The groups are shells around one centre, one inside the other: the same stretched ball of 7 dimensions in 7 sizes.
Some rows, each with its group after it:
[ -5  15  19  17 -34  34  18   7  17 -54  35  27  23 -19 -30 -10  29   2
  -9 -11   1  -9  26  25 -19   3   7] -> J99
[-22  -2  12  14 -30  10   6 -20  13 -61   1  21   7 -10 -27  -8  36  14
 -12  -7   2 -12  10  15 -24   6  -2] -> J549
[ 14  17  37  15 -21  22  22  18  13 -51  47   9  29 -43  -8   0  10  -6
  -5  -6  12  -5  31  13   2  -1   3] -> J709
[-28  11  -1   7 -34   4   1  -7  -9 -59   4   6  26 -33 -12   5  24  -4
  -6  13  -5  -9  15   7  10 -22  -2] -> J639
[ -9  -6  23  25 -33   6  16  -5   4 -62  18   9  22 -32 -10 -10  20  -1
 -14   9   3 -15  27  22  -8  -4   0] -> J319
[ 11  -6  21  12 -22  15  10  -5  18 -57  10  16  17  -9 -23   2  23  -4
 -10  -8 -10 -17  28   6 -11  14  26] -> J709
[ -5  12  21  23 -24  11  10   2   8 -59  25   9  28 -42 -12  -6  23  -2
 -11  11   2 -17  22  16   2 -18   5] -> J549
[-22  -7  31  21 -24  -7   2 -22   7 -52   8  10  -6 -34   2 -14  36  17
  -2  11  21   3   5  16  -9  -8 -24] -> J709
[-13   0   5  -3 -30  12   4 -11   7 -55  -1  17  11  -4 -26   9  27   1
  -4 -13  -8  -5  16   0  -9  12  10] -> J709
[ 14  16  32   5   1  13  -6  -3  27 -40  19  17   3 -26 -15   4  35   6
   6  -7   6  -2   8  -9   4  -2  13] -> J549
[  0  19  32   4 -14   5  11   4   7 -52  27   1  19 -45  -2   8  11   3
  -2  -7  20   0  12  -1   8  -6 -12] -> J861
[ 16  16  40   7  -5  -2   7  11   5 -47  31  -8  24 -59  12  13   5  -9
   2   7  16  -1  20  -8  28 -15  -1] -> J99
[-15 -11  27  12 -23  -8  -5 -19   3 -45   3   8  -7 -28   5  -5  36   7
   5  14  11   8  10   5   3  -6 -12] -> J709
[-18  23  18  11 -30  19  12   4   5 -54  30  14  22 -38 -15  -4  24   5
  -5  -3  13  -3  13  16  -3 -13 -13] -> J549
[-19   4   1   9 -40  23   9  -4   5 -56  12  22  20  -9 -29  -2  32  -1
  -8  -4 -11  -9  23  17 -13   1  10] -> J99
[ 18  21  39  -1   5  15  -6   0  30 -34  26  17  -3 -27 -12   8  33   8
  12 -15  14   7   5 -14   5   4   7] -> J709
[ 14  -9  41  21 -15   0  10  -4  14 -50  22   5  10 -35   2  -4  20  -2
  -4   7   9  -6  26   8   2   3   5] -> J639
[ -2   8  34  24 -11   5  -4  -6  16 -43  24  13   4 -43  -2 -12  40   6
   4  18  11  -2  12  11   6 -21  -3] -> J99
[-17  17  24  13 -24   7  11  -3   5 -57  23   8  17 -42  -8  -3  21   9
  -6  -2  19  -4   9  12  -3 -11 -19] -> J861
[ -2  16  37  17 -10   9  -7  -1  16 -35  31  14   0 -46   2 -10  41   6
  11  15  17   8   9   8  11 -22  -9] -> J639
[ 11  13  40  -4  -6  11  -1   1  19 -32  28  13  -6 -30  -1   7  28   6
  15 -11  20  18   9  -9   7   6  -5] -> J709
[  0  23  22  -5 -16  14   0   9   6 -39  28   8  15 -36  -5  13  21  -4
  10  -4   8  10  14  -7  18  -9  -1] -> J549
[-23  10  16  -3 -29  10  -4  -8   2 -38  15  17  -4 -23  -6   1  37   8
  12  -1  13  19   6   4   1  -5 -18] -> J99
[-13  -5  37  27 -25   4  14 -15  16 -58  19  15   2 -30  -8 -19  31  17
 -11   0  22  -6  12  25 -24   3 -18] -> J764
[ -5  30  20  -3 -21  17   6  14   0 -43  35   6  24 -46  -4  12  15  -6
   6  -2  12   8  16  -1  20 -16  -7] -> J99
[ -4  15  30   2 -17  -1   1   6  -4 -39  27  -3  12 -53  14   9  17  -5
  10  12  17  13  14  -4  27 -20 -14] -> J99
[-21  12  16  20 -24  -6   5  -6  -6 -64  12  -3  29 -55   0  -1  18   0
 -11  21   7 -16  13  11  14 -32 -11] -> J764
[ -6 -10  39  21 -14 -15   5 -19   9 -56   7   1   1 -41   8  -7  23  11
  -6  10  21  -5   9   7  -2  -4 -16] -> J764
[  1   7  14  13 -26  20   4   2  10 -49  21  17  22 -22 -20  -1  30  -8
  -3   6 -11 -10  27  10   2  -7  21] -> J639
[-16   1  19   6 -19 -13   0 -15  -3 -57   0  -3  12 -39   3   8  18   3
  -4   9  10  -4   8  -3  12 -13 -11] -> J319
[ -4   6  16  -5 -23  12   3  -4   9 -47  11  14   8 -14 -16  11  24   0
   3 -13   1   4  15  -4  -1  10   5] -> J861
[  6  13  15  10 -22  29   8   4  21 -52  23  23  22 -13 -32   1  30  -3
  -6 -11 -11 -14  25   8  -9   4  25] -> J319
[  0  10  24  11 -26  18   9   7   7 -46  31  12  18 -33  -8   0  24  -6
   1   3   3   1  25  11   5  -7   4] -> J549
[ 11  12  39   4 -10   6  13   3  14 -50  27   4  14 -37  -3   9  10   3
  -2 -13  19   0  15  -3   3   7  -4] -> J549
[-31  23  17   1 -23   6  -1 -10   3 -49  14  12   5 -37  -8   0  31  15
   3  -3  22   9  -5   5   0 -15 -29] -> J764
[  1  15  16   8 -21  13   6   7   4 -52  22   6  29 -36 -12   8  18  -9
  -4   5  -4 -10  24   2  13 -13  13] -> J319
[ -8  19   8  -6 -21   8   8  -1   2 -60   8   4  28 -26 -19  20   9  -3
  -8 -15   0 -10  13  -9   6   0   5] -> J764
[-24  12   0   2 -38  14   3  -1  -7 -52  12  12  22 -25 -15   6  25  -5
  -1   5  -6  -1  18   8   7 -14   0] -> J639
[ 22   2  49  22  -1  15   4  -5  37 -42  29  22  -3 -25 -13 -12  38  11
   1  -6  13  -5  16   8 -14   9  11] -> J639
[  7  24  41  23 -15  25  11  13  21 -42  51  17  16 -49  -8 -13  30   4
   1   3  19   0  19  19   0 -15  -5] -> J639
[-18   6   5   8 -37  15  13  -6   2 -65   9  14  26 -16 -26   2  20   0
 -14  -8  -5 -14  21  13 -12   2   5] -> J319
[ 36  16  50  -1  13  12  -3   5  34 -32  30  11  -2 -30  -5  12  26   3
  13 -17  15   7  11 -20  10  11  15] -> J639
[ 14  16  45  23 -10  12  15   9  19 -52  41   7  22 -51  -3  -6  17   1
  -6   1  18 -10  22  12   2  -8   0] -> J549
[-29   0  20  26 -25   1  -5 -23  11 -52   6  19  -3 -30 -11 -20  50  17
  -3  17  10  -5   3  21 -12 -19 -15] -> J99
[-31   0   7   8 -37   6  -4 -13  -4 -47   5  15   4 -23  -8  -4  39   3
   3  14   1   6  12  12   1 -14 -10] -> J709
[-23   3  21   9 -17  -6  -5 -23   9 -53  -2  11  -3 -28  -7  -3  36  17
   0   3  14   0  -3   2  -5  -8 -17] -> J319
[ 19  -4  41   9 -12   8   5   2  16 -38  27   9   2 -29   2   2  24  -4
   8   1   8   8  25  -1   7   7   8] -> J764
[ -6  -6  25  10 -23   0   9 -13   9 -58   6   8   9 -22  -9   1  20   6
  -8  -6   8  -6  15   5  -9   9  -3] -> J861
[-15   7  25   1 -21   5   0 -11   8 -44  13  13  -3 -26  -5   2  31  11
   6  -6  17  12   4   1  -2   1 -16] -> J861
[-38 -13   9  10 -41   3  -3 -27   1 -49  -4  23 -11  -8 -12 -13  47  15
   2   6   6   9   6  18 -18   1 -18] -> J764
[-10   6  26  -2 -21  -4   2  -4  -3 -44  15   0   6 -39   8  10  17   1
   7   3  17  13  11  -4  15  -6 -17] -> J319
[ 12   2  41  12  -2   7  -5 -10  27 -38  19  17  -9 -25  -6  -4  39  10
   8  -2  13   4   9  -2  -3   4   4] -> J319
[  6   7  37  13 -22  19  14   5  17 -44  36  16   9 -30  -8  -6  25   3
   1  -7  15   4  22  13  -7   6  -3] -> J319
[-10   8  21   5 -17  11  -9 -12  17 -39  11  22  -6 -19 -14  -3  45  10
   9   0   6   7   5   2  -3  -4  -1] -> J861
[  1  20  16  -8 -18  18   8   3  12 -52  17  12  20 -19 -22  17  15   0
  -2 -23   3  -3  14  -8   0   9   8] -> J709
[-20   6   8  14 -25   6   0 -16   8 -61   1  14  16 -22 -22  -3  33   7
 -10   4  -3 -16  10   9  -7 -10   3] -> J549
[ 23  17  41  16   1  13   5   5  27 -47  31  11  16 -39 -10   1  24   1
  -1  -3   8 -11  18  -1   5  -5  15] -> J861
[-25   6  22  17 -29   0   1 -10  -2 -49  17   8   6 -44   3  -9  32   7
   2  18  16   5   9  15   5 -22 -22] -> J861
[ -7  25  17   6 -23  31   0   7  16 -39  33  26  12 -24 -23  -3  40   2
   7  -5   2   4  15  10  -1 -10   5] -> J639
[  0   0  14   7 -34  27  18  -1  16 -57  18  24  18  -1 -33   0  23   0
 -11 -21  -6 -10  28  14 -23  23  17] -> J764
[-18  -8  21  17 -20 -19   1 -22  -2 -64  -7  -4  12 -40   3   1  20   7
 -10  15   9 -13   8   3   5 -14 -11] -> J764
[-10   1  15  18 -37  20  12   1   6 -54  23  19  20 -23 -17  -9  29  -4
  -7   6  -4  -8  28  22  -8  -4   7] -> J99
[ 20  10  35   8  -7  21  10   0  31 -50  24  19  11 -16 -24   3  24   6
  -4 -22   6 -10  18  -1 -13  18  18] -> J861

New rows, each followed by its group:
[  9   7  38   7  -2   5  -8  -8  23 -36  18  14  -7 -29  -3   0  38   8
  11   0  13   8   7  -6   5  -2   2] -> J549
[-18   2  20   5 -25  10 -10 -12   8 -33  14  22 -12 -20  -5  -7  49   9
  15   8   9  18   7   7   0  -8 -11] -> J764
[ -9  -5  36   5 -20  -3  -1 -14   7 -38  14  10 -13 -30   8  -3  33  11
  11   3  22  19   7   2   1   2 -21] -> J764
[  9   4  43   9 -11   6  12  -4  20 -48  24  10   3 -30  -5   0  20   9
  -1 -13  21   2  14   2  -8  13  -7] -> J709
[ 15  28  24   9 -16  36  22  14  28 -58  38  22  33 -21 -37   4  15   0
 -13 -29   1 -19  25   8 -16  12  21] -> J764
[-29  -9   7  11 -34  -4   3 -25   1 -64 -10  11   7 -15 -16  -3  30  10
 -11   2   1 -10   9  11 -14   0  -8] -> J319
[ 14  19  32  13 -22  23  21  20  10 -52  45   7  34 -43  -9   3   8 -10
  -6  -5   7  -7  32  11   6  -4   8] -> J709
[  1  -1  20   7 -30  14  16   1   7 -57  18  11  21 -19 -16   4  14  -5
  -8  -9  -1  -8  28   8  -6  11  10] -> J319
[-23  10  14   4 -18   5 -10 -19  12 -47   1  18  -4 -20 -16  -2  43  15
   4  -1   8   3  -2   1  -5  -8 -10] -> J319
[ -5   0  18  -7 -21   5  -2  -9   6 -42   6  11   0 -14  -8  12  26   1
   8  -8   3  11  13  -8   4  10   2] -> J709
[ 18  28  38  -8   5  10   2   5  22 -43  26   5  11 -36  -8  19  14   5
   6 -22  19   3   5 -20  11   5   2] -> J764
[ -9   2  24   6 -28   3  12  -3  -1 -53  18   4  15 -34  -1   4  15   0
  -3   0  12   2  18   7   3  -1 -10] -> J861
[-33  12  20   4 -29   2  -6 -11  -2 -38  16  13  -8 -38   4  -6  40  13
  13  10  23  22  -1   9   5 -18 -34] -> J764
[-26   2  23  15 -24   0   0 -21   9 -53   6  15  -3 -28  -9 -11  38  18
  -2   4  18   1   1  13 -13  -7 -22] -> J549
[-21  11  28  26 -19   0  -1 -12   8 -52  19  10   7 -49  -1 -16  38  13
  -2  20  18  -5   4  18   1 -28 -21] -> J99
[-10 -10  33  17 -13 -11  -6 -24  13 -47   1   9 -11 -30   3  -9  39  14
   2  12  15   1   4   4  -3  -6 -12] -> J99
[ 24  15  38  15 -16  25  23  17  20 -52  44  11  29 -34 -15   2  10  -6
  -8 -13   7 -11  32   9  -3   8  16] -> J319
[ -3  31  29  18 -17  16  13  12   9 -55  40   6  32 -56  -9  -2  16   0
  -7   3  15 -11  16  12   8 -24  -7] -> J99
[  1   2  19   8 -27  18   8   0  12 -49  19  17  14 -16 -18   1  27  -4
  -2  -4  -4  -4  25   8  -4   6  13] -> J861
[  6  21  37  12 -13  29   6   5  28 -37  41  27   2 -27 -18 -10  39  11
   6 -12  17   6  13  12 -11   2  -2] -> J99
[  4  24  19   0  -2  13  -7  -4  22 -48  12  14  13 -24 -23  11  31   5
   1 -11   0  -9   5 -12   5  -6  15] -> J764
[-10  21  16   6 -19   9  -1   2   3 -47  21   8  20 -41  -7   5  26  -2
   3   8   4  -2  12   1  16 -22  -1] -> J549
[ -6  19  28  18 -29  27  22   7  16 -56  39  20  22 -32 -21 -10  22   7
  -9 -13  16  -6  20  23 -17   1  -8] -> J99
[ -7   3  21   6 -14  12  -7 -18  24 -44   4  26  -9  -7 -22  -4  47  14
   4  -8   3   1   4   2 -14   7   4] -> J319
[  8  11  43  -5  -7   3   4   0  13 -36  26   5  -4 -35   6  10  19   6
  13 -12  26  19   8 -10   9   8 -14] -> J764
[  9  17  40   1  -5   4   6   2  14 -45  27   3   9 -42   1  10  14   4
   4 -10  23   5   9  -8   9   0  -9] -> J549
[ 11 -11  24  10 -15   1   0 -10  13 -50   4   9   9 -17  -9   6  26  -6
  -2   4  -9  -9  24  -3   4   6  23] -> J764
[-30  -5  16  27 -37   3  12 -20   5 -67   6  15  12 -26 -16 -17  32  15
 -17   6  10 -15  12  28 -23  -5 -16] -> J709
[ -3  21  20  18 -17  12   6   5   9 -56  26   7  30 -46 -12   0  22  -3
  -7   9   2 -16  18   9  10 -23   5] -> J709
[-16  14  12  10 -36  10  19   5  -6 -66  21   2  37 -39 -12   6   6  -5
 -14  -1   4 -13  23  13   3  -9  -5] -> J99
[ 26  17  43   6   7  10  -8   6  25 -31  31  10   2 -40   1   7  31  -2
  15   3  10   6  14 -13  20  -9  13] -> J639
[ 26  29  47   7   5  27   0  11  35 -31  45  21   3 -35 -13   0  34   6
  12 -13  17   6  12  -4   3   0   9] -> J639
[  5  15  20   2 -16  24  10  -1  23 -53  18  21  16 -11 -31   6  25   5
  -6 -24   0  -9  16   0 -14  15  15] -> J549
[ -5   7  11  -3 -35  23  12   4   4 -50  20  17  18 -11 -21   8  20  -6
  -1 -15  -4   2  25   5  -5  12   9] -> J764
[-38  17   2  16 -35   8   5 -12  -1 -66   7  13  23 -33 -21  -6  31  10
 -13   6   4 -15   6  18  -8 -22 -14] -> J764
[ -8  20  23  18 -32  32  18   8  16 -53  40  24  21 -29 -24 -12  29   5
  -7  -9   9  -6  22  25 -16  -2  -2] -> J99
[  3  -9  19  24 -25  14  16 -12  21 -69   6  19  22  -8 -32  -7  25   4
 -22  -9  -9 -30  27  17 -26  15  23] -> J764
[  3  14  33  23 -25  14  28   9  10 -66  36   5  35 -45 -12  -4   5   0
 -19  -7  14 -19  27  20  -8  -2  -2] -> J639
[ -9  14  24  -4 -27   9  14   4  -1 -50  25   5  15 -34  -3  11   9   1
   1 -13  18  10  15   1   4   5 -16] -> J764
[ 16   9  32  12 -10  17  -1   4  20 -38  29  16   9 -28 -10   0  33  -4
   7   4   0  -1  22   2   8  -5  17] -> J709
[-11   4  29  24 -22  -2  17 -11   9 -71  14   3  23 -41  -9  -6  14  10
 -20   0  16 -21  14  16 -12  -5 -11] -> J764
[-17  18  15  11 -23  13  -2  -3   7 -48  19  15  14 -35 -13  -3  35   4
   1   7   5  -2  10   9   4 -20  -5] -> J861
[ 24  17  35   5  -4  12  14   9  19 -56  27   3  28 -35 -14  14   5  -5
  -8 -17   6 -15  23  -8   5   8  17] -> J319
[-33   7  15  11 -29  -5   8 -18  -1 -65   2   6  12 -35  -9  -2  22  15
 -11   0  18  -7   1  11  -9  -9 -26] -> J764
[-13  -1  30  18 -29   2  15  -9   6 -57  19   8  10 -35  -3  -9  21   9
  -8   1  19  -2  16  18 -11   1 -18] -> J319
[  8  -9  32  14 -15   6   7 -14  23 -53   8  16   2 -13 -16  -3  29   8
  -6 -10   5  -9  17   4 -16  17  10] -> J319
[ -2   2  10   5 -21  21   0 -11  21 -51   4  26   8   1 -34   2  38   4
  -4 -13 -12 -11  17   3 -15  12  23] -> J709
[ 24   3  36  18 -19  17  23  13  14 -57  36   6  32 -34 -10   3   6 -12
 -11  -5   1 -16  38   9   1   8  20] -> J764
[  9  15  23  -3  -4  16   0  -8  28 -51   8  19   7  -9 -29  11  28  10
  -2 -27   3  -8   6 -12 -11  16  16] -> J764
[  9   5  35  28  -9   5  10  -6  22 -62  19   8  21 -38 -14  -7  22   5
 -15   3   6 -25  19  11  -7  -6  10] -> J99
[-21  15  23  29 -25  19   5  -9  19 -53  26  26   8 -33 -21 -23  46  16
  -7   7  13  -9   8  28 -19 -17 -11] -> J764
[-24   8   8   6 -35  18   4  -9   6 -52  11  22  10 -14 -23  -3  35   7
  -3  -6   2   0  12  13 -12  -1  -4] -> J861
[-17 -12  17  18 -28  -1  -7 -19   4 -47   1  14  -1 -22  -5 -10  43   3
   2  21  -3  -1  15  12   0 -12   1] -> J764
[-19   3  25  11 -22 -15   2 -11  -8 -55   8  -7  13 -51  12   4  16   3
  -2  16  18   1   8   2  16 -20 -23] -> J709
[ 21  21  37  14 -13  29  19  15  26 -51  44  17  26 -32 -20   0  17  -2
  -7 -16   8 -11  27   9  -6   6  15] -> J861
[ -7   4  15  -1 -24  16   1  -8  14 -46  10  21   3  -7 -22   4  33   6
   2 -14   0   3  13   1  -9  12   6] -> J861
[-17   9  29   6 -17  -8  -2 -10   0 -46  14   1   2 -47  10   2  25   9
   6   9  23  11   3   0  13 -16 -26] -> J549
